Each new row is followed by what is left after taking away its nearest point in the smallest flat space through zero that holds the last named rows.
In the rows, 128 means zero.

k_565 (5 x 16)
[[148 151 106 101 150 117 141 122 130  80 154 111 136 126  91  95]
 [113 142 144 122 125 117 101 108 165 141 153  86 143 141 149  98]
 [147 142 173 113 108 150 142 130  66 134 127 101 157 190 132 153]
 [160 159 127 115 119 148 115 100 126 130 105 165  97 118  99 113]
 [107 131 152 109  70  59  93 134 138 151 137 153 124 146 141 102]]
New rows:
[131 158 104 154 156 125 133 117 169 111 164 105 153 143 143 146]	[139 158 113 150 129 117 130 123 146 123 143 145 137 147 136 157]
[124 138 117 121  93 147 140 138 156 165 141 102 121  91 115 159]	[130 143 118 110  88 137 146 143 143 153 146 103 125 100 104 155]
[108 114 114 144  92  91 115 121 154  88 161 104 123 155  89 137]	[119 116 120 157  97 130 116 110 145 105 137 114 111 151  92 157]
[ 91  88 163 135 107 164 158 122 105 102 163 127 109 158 106 108]	[ 89  90 155 139 108 164 147 113 126 108 158 138  96 141 106  99]

k_402 (5 x 16)
[[ 93 130 183 149 119  93 107 100 127  47 132 138 146 137 134  95]
 [144 101 159 138 122  45 123 128 109  82 149 115 140 182 111 103]
 [101  86 184 151 173  78 144 144 142  90  94 121 113 159 121 146]
 [133 117 185  97 138  64 154 186 154  59 142  53  78 146  91  69]
 [111 136 175 130 127  54 154 167 100  81 103  93 125 110  91 122]]
New rows:
[ 77 115 168  93 157 109 141 133 122 161 173 133 115  76 133 118]	[ 90 107 156  98 152 104 132 120 115 170 185 144 127  96 138 120]
[173 142 146 150 134  92 132 119 152 126 120 109 128 141  96  81]	[160 148 136 158 139 122 130 109 153 144 104 128 134 122 107 103]
[115 156  61 118 131 131 133  82 121 129 115 160 145 102  96 141]	[117 135  83 112 149 113 140  97 144 108 119 140 122 127  91 126]

k_177 (5 x 16)
[[142 105 130 151 150 132 121  96 153 116  95  94  69  86 112  89]
 [ 91 108 106 110 157 156 110 152 128  97 124  78 138 167 155 139]
 [154 133 160 153 112 102 147 104 123 101 107 131 129 104 114 107]
 [141 126 133 195  93 107 141 143 166 154 166 113 116 128 136 125]
 [114 111 144 125 117 161 104 134 196 112 132 163 145 167 111 125]]
New rows:
[ 89 135 125 132 122 130 127  96 122 117 142 139  95 127 153  76]	[ 87 141 126 129 115 127 130 103 116 118 150 147 110 137 157  85]
[134 130 116 133 116 133 138 116 157 134 126 108 141 125 163 154]	[138 133 120 120 120 134 137 106 150 132 115 121 140 116 154 150]
[109 127 141  92 117 152 126  69 122 103 117 130 132 118 106 127]	[108 129 130 120 104 141 133  88 126 127 147 112 129 124 122 137]
[127 141 144 125 103 114 108 132 160 128 141 180 125  93  92 143]	[112 134 128 125 122 114 110 143 135 109 136 128 124 100 117 148]
[122 108 152 143 126 169 171 132 166 150 140 156 123 120 124 121]	[118 113 146 130 139 161 178 133 128 136 130 134 130 117 137 126]
[105 108 157 124 136 105 127  95 116 136 110 107 134 129 128 132]	[103 109 153 125 130 109 123 102 128 152 124 118 135 135 127 138]

k_527 (5 x 16)
[[ 61 164 172 182 120  81  76  90 126 141 123  93 123  96 138 140]
 [106 137 136 152 111 127 149  95 183  85 116 121 129 167 121  97]
 [100 128 137 117 140 162  94 119 119  90 134 101 152 183  99  95]
 [125 110 140 155 179 110  93 137 193 142 105  85 159 121  44 118]
 [111 136 164  89 146 104  67 164 130 121  97  72 190 171  92  74]]
New rows:
[145 120 139  98 126  86 118 113 104 118 154 146 142 163 198  68]	[148 101 127 134 160  98 112 101 129 133 163 143 132 136 154  94]
[116  75 177 135 101 153 138 113 133 104  98 105 112 134 164 119]	[130  65 171 131 118 154 130 128 127 123  99 104 115 117 150 131]
[148 120 118 122 141 138 156 100 132 137 137 117 125 129 157 102]	[139 122 126 125 149 132 137 102 127 145 136 105 131 123 149 104]
[168 113 161 147 137 139 154  80  99 138 135 101 132 114 137 156]	[170 115 167 134 134 133 153  89 108 130 124  93 146 131 134 137]

k_129 (5 x 16)
[[162 155 163 142 166 129 103  84 106  52 121 125 116  81 128  68]
 [138 156 133  96 190 136 161  86 109  85 134 116 108 132  92  45]
 [157 125  95 139 184 142 154 133  73  83 124 179 118 126 140  97]
 [101 178 139 118 142  89 136 120  92  89 132 113 146  89 170  84]
 [130 161  97  90 146  99  67 113 124  95 120 157 143  85 108  90]]
New rows:
[132 136  78 116 115 101 158 115 121 145 136 126 172 140 158 140]	[158 128 104 130 119 119 141  93 134 129 132 118 157 134 139 133]
[126 164 101 136 126 147 152 175 128 171 101 136  85 162 117 111]	[134 175 124 148 118 139 121 162 131 149  96 128  88 132 126 106]
[136 100 112 119  97 117 148 107 135 124 141 123 117 133 150  99]	[140  98 109 120  95 116 136 108 137 122 139 130 119 128 149 103]
[120 140 123 114 167 100 109 152 111 150 107 121 145 144 130 118]	[134 128 143 133 162 114 107 146 118 147 105 113 136 145 129 126]
[127 147 169 110 129 105 137 139 147 123 148 167 150  78 111 117]	[133 130 167 119 130 120 157 146 147 135 149 170 142  98 109 130]
[134 135 109 140 126 130 103 134 124 174 127  88 126 163  95 108]	[140 139 112 158 131 125 102 139 102 153 124  99 130 146 122 107]

k_515 (5 x 16)
[[ 72 146 124 116 135 133 184 116 102 128 140  94 168 119 138 134]
 [ 90 140 104 179 173 138 119 122 138 134 161 112  98  99 134 166]
 [104 213  81 165 127 116 160 106 100 148 152  61 161  85  89 153]
 [124 213 133 135 158 114 162 151  88 154  88 146 153 121 122 137]
 [ 78 182 124 125 132 127 157 148 101 166 116 134 156 122 125 128]]
New rows:
[ 92 119 129 129 136 157 137 115 110 161 132  94  91 112 165 149]	[138 127 135 117 117 145 129 117 107 157 111 102  97 121 151 135]
[115  89 108 136 149 121 118 163 123 146  97  98  94 137 153 150]	[129 103 105 126 130 113 127 158 114 146  91  86 113 138 140 141]
[115 131 118 163 126 144 128 118 104 160  92 155 145 138 129 107]	[127 110 116 165 127 145 129 101 111 139 104 137 141 135 131 111]

k_24 (5 x 16)
[[199  43 136 138 166 138 165 121 159 138 128  75 163 142  79  96]
 [113 101 140 122 160 150 144 117 145 117 153  86  81  96  82 108]
 [183 122 166 118 139 104 131  87 147 113 158  63 159 131  93  91]
 [ 94  79 147 153 175 143 177 127 159 127 164  51 123 155 116 146]
 [153  99 157 122 139 165 154 138 125 150 134  89 135 134 165 102]]
New rows:
[142 132 168 165 140 167 137 127 126 138 160 153 104 101 161  96]	[140 133 150 180 140 135 132 119 138 127 156 164 126 119 135 119]
[144 161 148 163  94  94  96 103 141 153 116 147 150  90 126 127]	[124 128 148 172 116 121 121 118 148 162 121 128 133  93 130 132]
[142 160 101 103 137 138 142 110  98 158 147 133 118 106 138 100]	[132 147  91 120 146 125 152 111 110 155 148 128 132 127 127 122]
[152 104 111 127 145 113 140  91 128 149 101 122 133 131 126 133]	[129 125 117 122 140 117 135  91 121 146 109 122 117 124 140 137]

k_918 (5 x 16)
[[ 98 126 163  97 155 146 168 119 180 153  95 131  87 115 118  71]
 [118  95 171  98 103 120  73 131  99  92 135 176 120 155 131 108]
 [112 134 179 143 192 153 138 133 152 134 150 113 129 158 125  73]
 [106 125 154 121 143 146 103 101 138 136 180 120  88 140 112 144]
 [131 111 140 152 151 137 120 131  98  87 116 115 117 126 111 116]]
New rows:
[167 173 130 163  87 146 153 118 145 142 122 121 134 146 111 135]	[159 158 150 153  86 149 137 115 136 125 120 133 118 151 105 123]
[ 96  89 178 141 145 110 110 101 119 141 150 130 130 146 122  81]	[111 100 133 147 122  98 129 102 117 151 131 119 140 120 125 114]
[131 118 137 110 149 124 116 124 136 132 148 142 126 118 149 174]	[134 115 139 116 159 125 129 133 134 123 124 140 132 113 148 155]

k_258 (5 x 16)
[[147 130 142 103 152 131 158 173 149 137 131 133 130  79 159 100]
 [ 87 169 128 117 136 120 137 104 120 119  77 104  50 153 126 131]
 [110 101 164  94 127 177 144 109 115 118  98 133 157 149 162 129]
 [125 164 141 116  89 128 125  90 126 108 135 118 138 125 156 112]
 [109 156 126 100 109 131 140 115 173 116 128 140  83 152 191 111]]
New rows:
[134 118  85 103 146 139 115  98 118 170 136 154 138 143 132 118]	[135 135  91  99 147 133 120  98 111 168 129 143 132 126 130 110]
[115 162 137 119 186 102 159 108 120  95 104 112 130 135 103 129]	[127 144 128 123 172 105 150 112 143  96 136 134 153 145 120 130]
[142 103 158 114 103 149 131  96  80 146 121 187 143 123 162 122]	[143 121 135 131 116 119 127 113  89 154 124 181 103 115 140 124]
[105 148 124 113 128 129 115 138 153 129 142  98 164 159 114 147]	[107 152 128 108 137 128 123 149 154 131 136  95 158 146 116 141]
[117 118 111 128 131 110 127 159 118 168  74 159 125 111  86 112]	[116 130 115 120  99 116 121 133 129 155  90 165 140 122 116 104]
[127 123 170 109 138 102 125 120 158 148 146 140 152 135 125 146]	[121 134 169 111 141  96 125 116 151 147 136 131 138 134 116 147]

k_809 (5 x 16)
[[140 148 116 122 153 140 146 147 142 152  95 149 158 142 138 136]
 [122 164 122 156 126 105 124 121 152 127 131 117 129 149 164 115]
 [168 129 100 119 143 116 118 153 164 114 136 110  86 135 138 107]
 [154 163 149 148  96 114  91 159 144 127 132 157 127 143 144 161]
 [137 114 173 125 149 126 113 113 154 118  62 127 141 118 146 105]]
New rows:
[130 126 134 133 137 127 130 112 123 135  93 139 125 187 117 117]	[131 120 130 132 126 126 125 115 115 130 114 136 112 183 108 122]
[130 121 115 130 120  69 118 125 135 127 152 133 157 127 126 143]	[134 108 116 119 133  76 123 124 137 128 136 132 159 121 121 136]
[128 128 186  99 120 119  98 123 149  69 106 109 117 117 120 139]	[114 151 137  99 133 128 136 131 138  95 129 112 134 135 119 147]

k_331 (5 x 16)
[[122  92 135  95 114 123  92 133 145 179 146 124  90 118 138  93]
 [128 106 142  94 167 119 112  84 166  86  93 173 140 118  90 164]
 [146  63 145 117 135 123  82 141 134 132  67  95 101 104  98 129]
 [108 121 144 144 109 116  84 138 102 213  99 161 129 138  95 102]
 [125 130  94 122 115 113 123 112 144 163 134 133 113 146 123 168]]
New rows:
[135 130 117 142 135 107 162  95 126 129  84 130  73 124 128 140]	[128 137 131 140 134 113 164 100 120 131 100 139  78 120 138 111]
[122 145 134 134  91 161 148 166 143 132 125 177 124 122 114 123]	[131 130 127 127  93 160 145 166 153 122 119 159 112 117 115 136]
[148 132 123 126 100 135 153 126 113 117 104 150 120 137 108 116]	[149 126 120 115  98 135 151 124 122 120 114 146 110 135 115 113]
[104 134 121 160 102 130 118 135 134 147 133 134 122 128 121 130]	[109 126 128 149 114 134 121 130 144 119 132 131 122 119 123 130]
[154 173 103 141 129 133 120  82 154 118 135 182 109 130 104 109]	[167 155 105 152 121 138 115 107 141 117 123 141  95 120 111  97]

k_263 (5 x 16)
[[143 118 138 142  89 147 110 133  99 143 142  94 170 134 118 122]
 [125 133 109 145 160 163 110 109 122 128 124 118 115 110 135 134]
 [135 131 174 135 122 124  96 137 150 145 116 154 129 150 134 151]
 [119 139 128 122 132 117 134 132 145 106 125 131 111 165 131 156]
 [ 87  66 105 182 116 101  77 114 154 153 143 125 136 164 170 166]]
New rows:
[115 129 115 118  69 106 140 130 118 131  88 127 121 149 143 137]	[121 137 114 124  92 131 129 120 114 137  81 130 113 125 144 132]
[106 131 187 137 130 130 118 127 125 120 131 102 163 141  83 128]	[ 90 122 160 138 153 119 130 117 134 116 131 111 144 124  93 121]
[133 110 130 134 109 119 143 146 127 101 111 117 155 158 145 108]	[135 117 131 138 134 135 133 137 131 106 102 128 141 138 149 107]
[150 119 115  84 142 131 103 133 129 134 128 135 155  98 104 107]	[138 117 108  91 142 125  98 132 140 122 130 130 148 128 112 132]

k_344 (5 x 16)
[[132 110 131 144 148 115 134 139 142 133  71 143 107 178 122 153]
 [140 102  96 176 121 176 154 154 102  74  77 152 142 150 117 157]
 [126 127 105 166 131 121  99 155 149 163 124 194 159 160 114 162]
 [ 83 179  43 163 110 163 155  93 136 121 100 160 135 134 115 191]
 [147 132 141 155 132  90 135 122 140 118 103 136  99 129 107 184]]
New rows:
[140 133 137 159  90  91 102 131 136 137 107 146 135 103  97 179]	[121 124 132 125  96 124 111 128 125 137 101 119 138 117 120 126]
[141 129  92  98 119 147 163 141  85 158 123 161 125 145 110 113]	[154 131 112  98 119 122 161 136  89 156 131 153 111 130 104 124]
[129 112  94  81 127 126 105 101 115 113 121 139 136 122 110 135]	[137 105 104  84 130 118 101 108 116 113 119 141 134 125 108 137]
[124 129 133 166 112 146 137 131 136 120 121 163 120 148  98 127]	[121 134 146 144 113 139 136 120 137 126 135 142 112 137 106 107]
[117 126 148 156 102 145 122 140 125 110 106 133 110 140 133 179]	[107 130 154 131 103 146 112 136 127 129 130 122 117 134 145 147]
[137 152 128 144  71 153 103 104 110 107 111  90 117  94 107 109]	[135 142 134 146  86 139  86 119 127 138  98 112 120 127 108 108]

k_107 (5 x 16)
[[102 149  80 133 137 129 164  86  90 155  85 111  86 142 130 160]
 [106 149 101 132 152 131 113 126 137 120 146 110  89 154 119 125]
 [157 154 134 152 113 181 113 142 111 142 164 132 120 140 118 111]
 [140 144 142 166 120 195 134 143  88 138 162 111 123 147  87 103]
 [129 145 128 137 112  60 114 141 105 105 134 104 145 129 171 137]]
New rows:
[153 132 125  99  94 106 101 167 123 161 103 137 164 111 101 108]	[131 141 105 102 112 109 103 159 122 159 104 122 137 128  89 110]
[ 91 133 140 156 143 134 105 167 114 104 139 102 132 149 125 102]	[107 128 131 137 132 141 116 145 125 130 108 134 132 130 144 122]
[ 89 163  89 165 138 110  97 156 107  98 114 148 133 105 113 125]	[101 150  98 157 132 129 104 152 116 110 104 168 142  93 108 125]
[154  91  92 111  90 149 165 164 129  92 149 120 145 119 149 157]	[142  96  79 110 102 153 163 159 134  91 151 114 127 129 142 157]
[126  92  98 160 163 113 129 167 138  98 125 149 123  90  98 117]	[143 113  87 168 147 119 129 160 119 114 122 154 117  91 117 127]
